The rows of a group lie close to one hidden flat surface of 13 dimensions, which passes through zero. Surfaces can cross.
In the rows, zero is written as 128.
Some rows, each with its group after it:
[141 155 156  61 155 117 110 140 144 189 109 124 122 118 154 184 187 160
  87 139  47 113] | (3)
[131  66 113 160 106 132 137 103 117 133  93 136 128 108 164 153 149 174
 164 161 169  75] | (3)
[127 160 103 150 103  84 131 166 169 107 136 123  79 193 125 111 178 110
 120 109 139 116] | (3)
[ 97 179 139  84 142 111 117 121 116  78 132 198 107 116 128 149 151 161
 146 124 113 161] | (1)
[148  77 157  80 176 138 168 105 151 170 110  64 131 126 122 158  61 184
 127 116 127 128] | (2)
[ 94 129 122 160  91 101 106 127 101 121 104 130 108 151 123 165 117  86
 112 140 134 138] | (1)
[156 144 160  99 157 114  69 127 194 179  59 103 137 192  76 112 170 124
 100 134 102 141] | (3)
[112 179 151 141 119 142  99  94 134 165 135 183 171 161 138 175 174 101
 103 165 108 156] | (2)
[132 151 105 193 121 129 130 107 148  98 148 109 121 137 132 167 134  76
 152  87 159 101] | (3)
[109 147 117 149 113  88 121 103 116  92 122 194 156 135 142 119 184 115
 162 145 166 113] | (2)
[161 130 118 124 146 171 111 130 181 144 183 107 103  90 127 118 139 138
  98 101  91 174] | (3)
[128 209  92 183 114 107 102 144  65  84 192 185 107 128  71 119 113 110
 101 123  68  92] | (2)
[136 125 118 106 173 155 175 152  97 111 180  86 114  90 137 117  87 148
 159  89 114 146] | (3)
[172 106 150 153 143 101 145  95 175 135 154 165 140 117 117 115 155 206
 132 126 122 105] | (2)
[150  78 162 173 116 163 168 114 142 124 195 135 161 133 137 113 112 172
 125 141 133 201] | (1)
[117 114 119 115 119 124 148 145 142  61 112 108 145 133 137  95 124 191
 157  87 183 116] | (2)
[132 118  71 143 171 150 104 132  68 105 125  82 149 137 107 104 114 156
 149 106 143 109] | (1)
[119 108 163 130  96 129 122 109 130  87 101 183 143 125 122 131 129 148
 148 161 140 109] | (0)
[133 114 151 146 115 100 159 151  71 105 137 150 163 157 108  67  89 148
  99 141 130 145] | (1)
[116 167 125 143 153  97 132 110 121 144 153 129 123 155 117 186 130  63
 136 122 114 144] | (1)
[162 148 121  98 172 107 116 119 152 172 116 139 109 134 100 134 169 135
 139 141  94  73] | (1)
[127 165 172 152 168  69 139 145 123 128 120 110  94 147  96 133 146  98
 155 112  99 154] | (3)
[105 114  74 165 123 109 101 114  64 123 109 121  90 114 144 173 149 119
 128 148 138 115] | (0)
[101 120 105 107 128 128 111 106 144 195 174 135 123 113 159 136 109 132
  72 133 144 225] | (0)
[145 162 129 119 163 174 118 113 122 110 116 117 201 195  92 113 117 172
 119 113 129 128] | (2)
[129  96  94 145 132 178 116 141  80 116  88  52 116 179 121 163 101 196
 104 127 132 102] | (0)
[106  80 127 126 114 163 109  98 116 109  75 118 130 189 114 172  96 156
 111 171 154 138] | (0)
[161  77 173 132 104 120 170 138 167 107 112 132  99  75 151 128 145 115
 182 135 121  82] | (0)
[100 145 125 101 117  93 142 120 113 134 149 185 103  78 181 151 161 123
 122 142 126 151] | (0)
[158 114 142 165 150 153 118 117 141 196 134 103 143 154 116 130 150 111
 114 159  95 159] | (2)
[111 124 150 148 108  86 146 154 107  71 159 180 113 121 118 100 139 118
 152 142 119 151] | (1)
[133  86 128 155 121 198 117 106 176 110 158  99 174 111 146 152 135 159
 172 106 155 132] | (1)
[ 80 144 145  82 102  97 128 177 139  99  56  89 106 172 149 151 138 141
 150 114 149  83] | (3)
[146 156 135 146  78 136 104 121 184 107 151 156 130  90 144 137 158  75
 105  99 110  83] | (3)
[100 111 135 148  67 179 138 151 140 146 112  93 157 167 140 102  79  98
 131 138 176 108] | (0)
[163 127  83 179 158  96  98 155  82 109 125  78 140 150  86  67 147 118
 120 107 105  98] | (1)
[103 168 133 109 173 123 129 106  62 150 140 125 136 105 144 188 106  94
 138 123 102 144] | (3)
[120 155 151  69 122 175 103  88 188 156  61 102 110  68 160 150 114  97
 124  85 165 121] | (1)
[129 109 131 102 156 135 175  84 124 157 151 100 136  84 127 156  28 143
 137  93 160 107] | (2)
[138  76 159 121 105 183 147 137 130 137 110  90 134 126 132 135  62 149
 108 150 132 143] | (2)
[ 97 114  94 136  73 150 134 130 135 111 148 126 115 106 165 130  97  75
 123 123 178 148] | (3)
[143 129 104 192 151 127 135  80  98 155 148 123 181 124 114 104 103  71
 158 118 164 116] | (0)
[ 88 189 119 154 111 129 134 145  95 182 166 167 172 146 131  83 135 111
 146 161 147 148] | (2)
[145 149 102 111 171  99 146  97  83 127 137 181 140 156 126 140 149 136
 114 153 118 138] | (0)
[158  81 131 131 118 213 112 116 193 108 127  73  82  64 127 133 101 178
 149  96 137 125] | (1)
[119 104 124 118 152 137  61 129  66  98  59 103 135  92  65  97  75  90
 149 130 116  99] | (3)
[128 102 165 180  66 126 129 132 161  74 162 177 115  99 129 126 136 133
 148 132 123 136] | (1)
[100 148 157 114 137  79 108 106  96 125  89 166 152 164 120 144 136 101
 109 146 130 176] | (1)
[133 142  59  87 174 100 110 163  73 106 131 100 112 138 103  89 127 116
 130 109 115  96] | (3)
[120 151 124 153 114 120 122 123 109  81 134 154 147 133 118 136 117 121
 131 116 128  90] | (3)
[122 105 170 158 116 133 100  90 156 123  91 138 168 162  68 147 117  74
 188 156 147 100] | (0)
[151 145 169  94 124 177 138 117 210  90 122 128 141 120 136 118 124 127
 114  74 146 156] | (0)
[180 112  94 137 142 163 194 150 115 133 158  87 142 195 125  78  84 115
 105 135 149 112] | (0)
[ 95 166  74 183  79 154  96 135 124 135 179 134 102 113 140 121 115 162
  94 117 149 124] | (2)
[113 150 172 134 121 148 103  72 140 110 117 171 165 114 112 179 112  92
 138 132 123 125] | (2)
[119 119 170 167 113  97 176 111 135 130 163 165 174 161 176 168 166 124
 156 146 139 158] | (2)
[116  91 155 107  98 133 113 165 152  93  62  97  93 122 109 104 125 111
 178 128 141  86] | (0)
[ 70 160 163  59 146 119 126 113 105 104  81 140 159 167 115 157  89 139
 146 126 150 148] | (1)
[122 106 182 111 153 143 107 117 190 161  80  64 128 121 120 160 134  93
 175 106 125 164] | (2)
[101 144 116 111 148 113 146 108  71 114 110 147 147 128 143 142 113 130
 148 130 155 128] | (0)

New rows, each followed by its group:
[124 170 105 153 120 172  78 125 141 146 118 112 169 168 113  84 139 142
  87 108 153 130] | (0)
[154  96 168 121 103 140 152 125 163 110 141 173 119 125 123 119 120 182
 110 156 103 134] | (0)
[121 112 106 144 137 121  94 120  80 126  91 136  72 123 123 125 124 156
  93 147 135 173] | (1)
[152  98 125 121 135  92 177  93  95 108 138 214 134 140 143 139 139 138
 127 190 136 131] | (0)
[ 95 158 141  58 143 134 174 172 142 155 136  68 144 147 159 151 105  92
 153  97 130 124] | (0)
[ 87 129 165 134  59 162 119 102 157 148 126 155 163 132 145 148  76  68
  83 144 173 185] | (3)
[126 147 117 109 103 137 116 152 131 102 145 162 124 112 156 115 160 180
  96 127 108 123] | (1)
[103 150 126 132 148 101 157 107 109 168 133 116 105 158 124 190  97  53
 135 141 125 136] | (1)
[161 135 139 117 169 101 160 145 147 199 204 116 136 112 118 100 133 146
 121 124  75 146] | (0)
[121 137 136 148 103 113 115 142 148  60 141 145 152  85 141  96 169  84
 161  82 140 125] | (1)
[ 78 139 125  76 100 146 133 182 147 127  93 113 147 153 172  73 155 140
 152 130 193 159] | (2)
[129 117  99 160 118 114 157 128 171 152 128  88 115 163 147 123 144  87
 142 114 193 143] | (3)
[104 140 123 124 124 113 137 125  83  67 127 168 139 163 106 134  99 122
 140 136 136 110] | (0)
[157 102 133 121 119 172 151 137 131 143  97  94 139 171 140 120 134 179
 113 151 133  93] | (0)
[ 86  96 159 152 112 125  51 131 135 162 116 119 145 119  74  98  84 184
 109 150 123 183] | (0)
[132 163  89 110 157 127 156  88 154 133 170 154 171 139 151 130 155  76
 159 100 185 130] | (3)
[161  69 197 164 147 131 138 112 176  92 109  72 142 128 108 169 127 108
 177  95 111 143] | (2)
[133 164 161 114 145 128 161 108  92  68 142 193 155 114  95  83  76 181
 142 120 135 111] | (1)
[120 134  99  75 137 109 105 120 110 183 108 151 111  84 171 144 180  85
 111 159 115 115] | (3)
[114 123 151 160 131 117  91 123  77  63  48  99 153 121  73  78  64 102
 138  93 169 116] | (1)
[123 124 151 185 135 135  81 112 120 172 112  94 185 121  75 113 108 121
 166 130 132  95] | (0)
[168 110  82 160 159 159 114 101  88 128 111  76  93  92 165 149 150 185
  91 102 131 127] | (0)
[139 125 117 119 147 110 107  74 128 148 101 169 166 128 123 125 163  82
 149 150 158  97] | (3)
[181  58 171 126 136 158 161 102 190 126 111 104  83  98 143 194 147 138
 154 136  99 101] | (0)
[171 109 129 189  99 117 111 125 148 154 120 126 130 123  98  75 123  52
  97 136 121 104] | (3)
[125 152  73 150 131 119 146 132  95 163 197 135 123 172 135 151 128 107
  83 148 104 136] | (0)
[120 149 148  51 153 109 164 137 111 121 141 136 123 124 126 163  73 157
 107 120  86 114] | (2)
[103 117 122 150  68 164 129 134 153 175 136 108 132 123 190 146 128  96
 116 144 165 135] | (0)
[155  72 125 112 167 139 130  98 113  74 102 112 103 160  81 150  78 163
 115 142 121 164] | (0)
[118 151 133  53 154 146 150 127 126 180 140 113 125 129 133 164  79 171
  90 127  98 133] | (2)
[108 129 120 103 154 101 187 106 103 103 162  98 130 102 156 192  62  85
 146  76 137 120] | (2)
[154  66  96 143 102 154 196 141 139 118 183  96  64 112 164 151  79 110
 100 136 131 156] | (0)
[ 93 160 158 125  79  89 111 158 113  99 126 192 134  64 149  91 161 176
 139 120 124 101] | (0)
[133 126 150 156  59 150 100 154 214 113 127 118  93 120 128 136 153 110
 126 119 105 102] | (0)
[126 146 120  72 155 107  83 122 159  94  63 126  98 160  92 130 154  47
 159 113 145 144] | (0)
[139 107 113 140 112 127  93  90 181  97 109 128  88  93 149 183 164 134
 118  98 144 119] | (2)
[119 145  73 110 128 146 121 127 128 153 136 109 146 204 130 141 131 159
  76 129 149 137] | (3)
[114 121  94  87  96 148 150 202 109 143 156  76 165 175 157 135 118 193
  82 135 108  71] | (1)
[ 71 154 129  85 115  56  88 179 123 163  91 144 106 120 120 117 176 101
 163 155 102 121] | (0)
[130  95 184 134 123 124 154  98 181 206 103 146 143 146 157 126 148 110
 138 175 168 188] | (3)
[129 143 100 123 138  91 101 154 123 145 131  95 195 171 136 112 186  98
 115 116 113  81] | (1)
[ 94 140 132 100 105  82 126 154 139 161 134 175 134 115 131  58 149  91
 127 161 140 165] | (0)
[104 126  95 141 141  70 139 154 112 137 134 124 119 146 154 107 178 139
 164 132 165 139] | (2)
[157 109  81 179 153  98 139 133  82 115 163 124  96 144  98 119 118 101
 128 147 108 121] | (0)
[132 138 100 105 112 115  97 153 150 133  84 123  72 140 145 126 195 101
 109 139 124 123] | (0)
[153 152 212 141 134  77 134 120 142 143  99 185 151 141  95 115 171 144
 143 157  88 102] | (3)
[155 150 157 140 103 161 157 107 146  76 160 188 184 134 129 110 125 137
 119 115 134 102] | (2)
[113 170 101  84 113 182 140 151  91 117 150 132 134 102 112  71  42 100
 104 114 142 104] | (2)
[ 80 142 104 172  73 142  74 167  93 145 118  87 136 163 117 131 110 147
 110 135 122  99] | (0)
[147  93 148 124 141 125 102 121  89 109  84 133 131 153  67 117  93 184
 117 165  97 103] | (2)
[122 139  87 157 107 129  82 148 111  82 174 162  87 120 100 110 131 151
  81 124  98 167] | (3)
[128 108 190 118  90 161  89 134 144  79  65 138 134 126 104 124 120 118
 134 148 101 129] | (2)
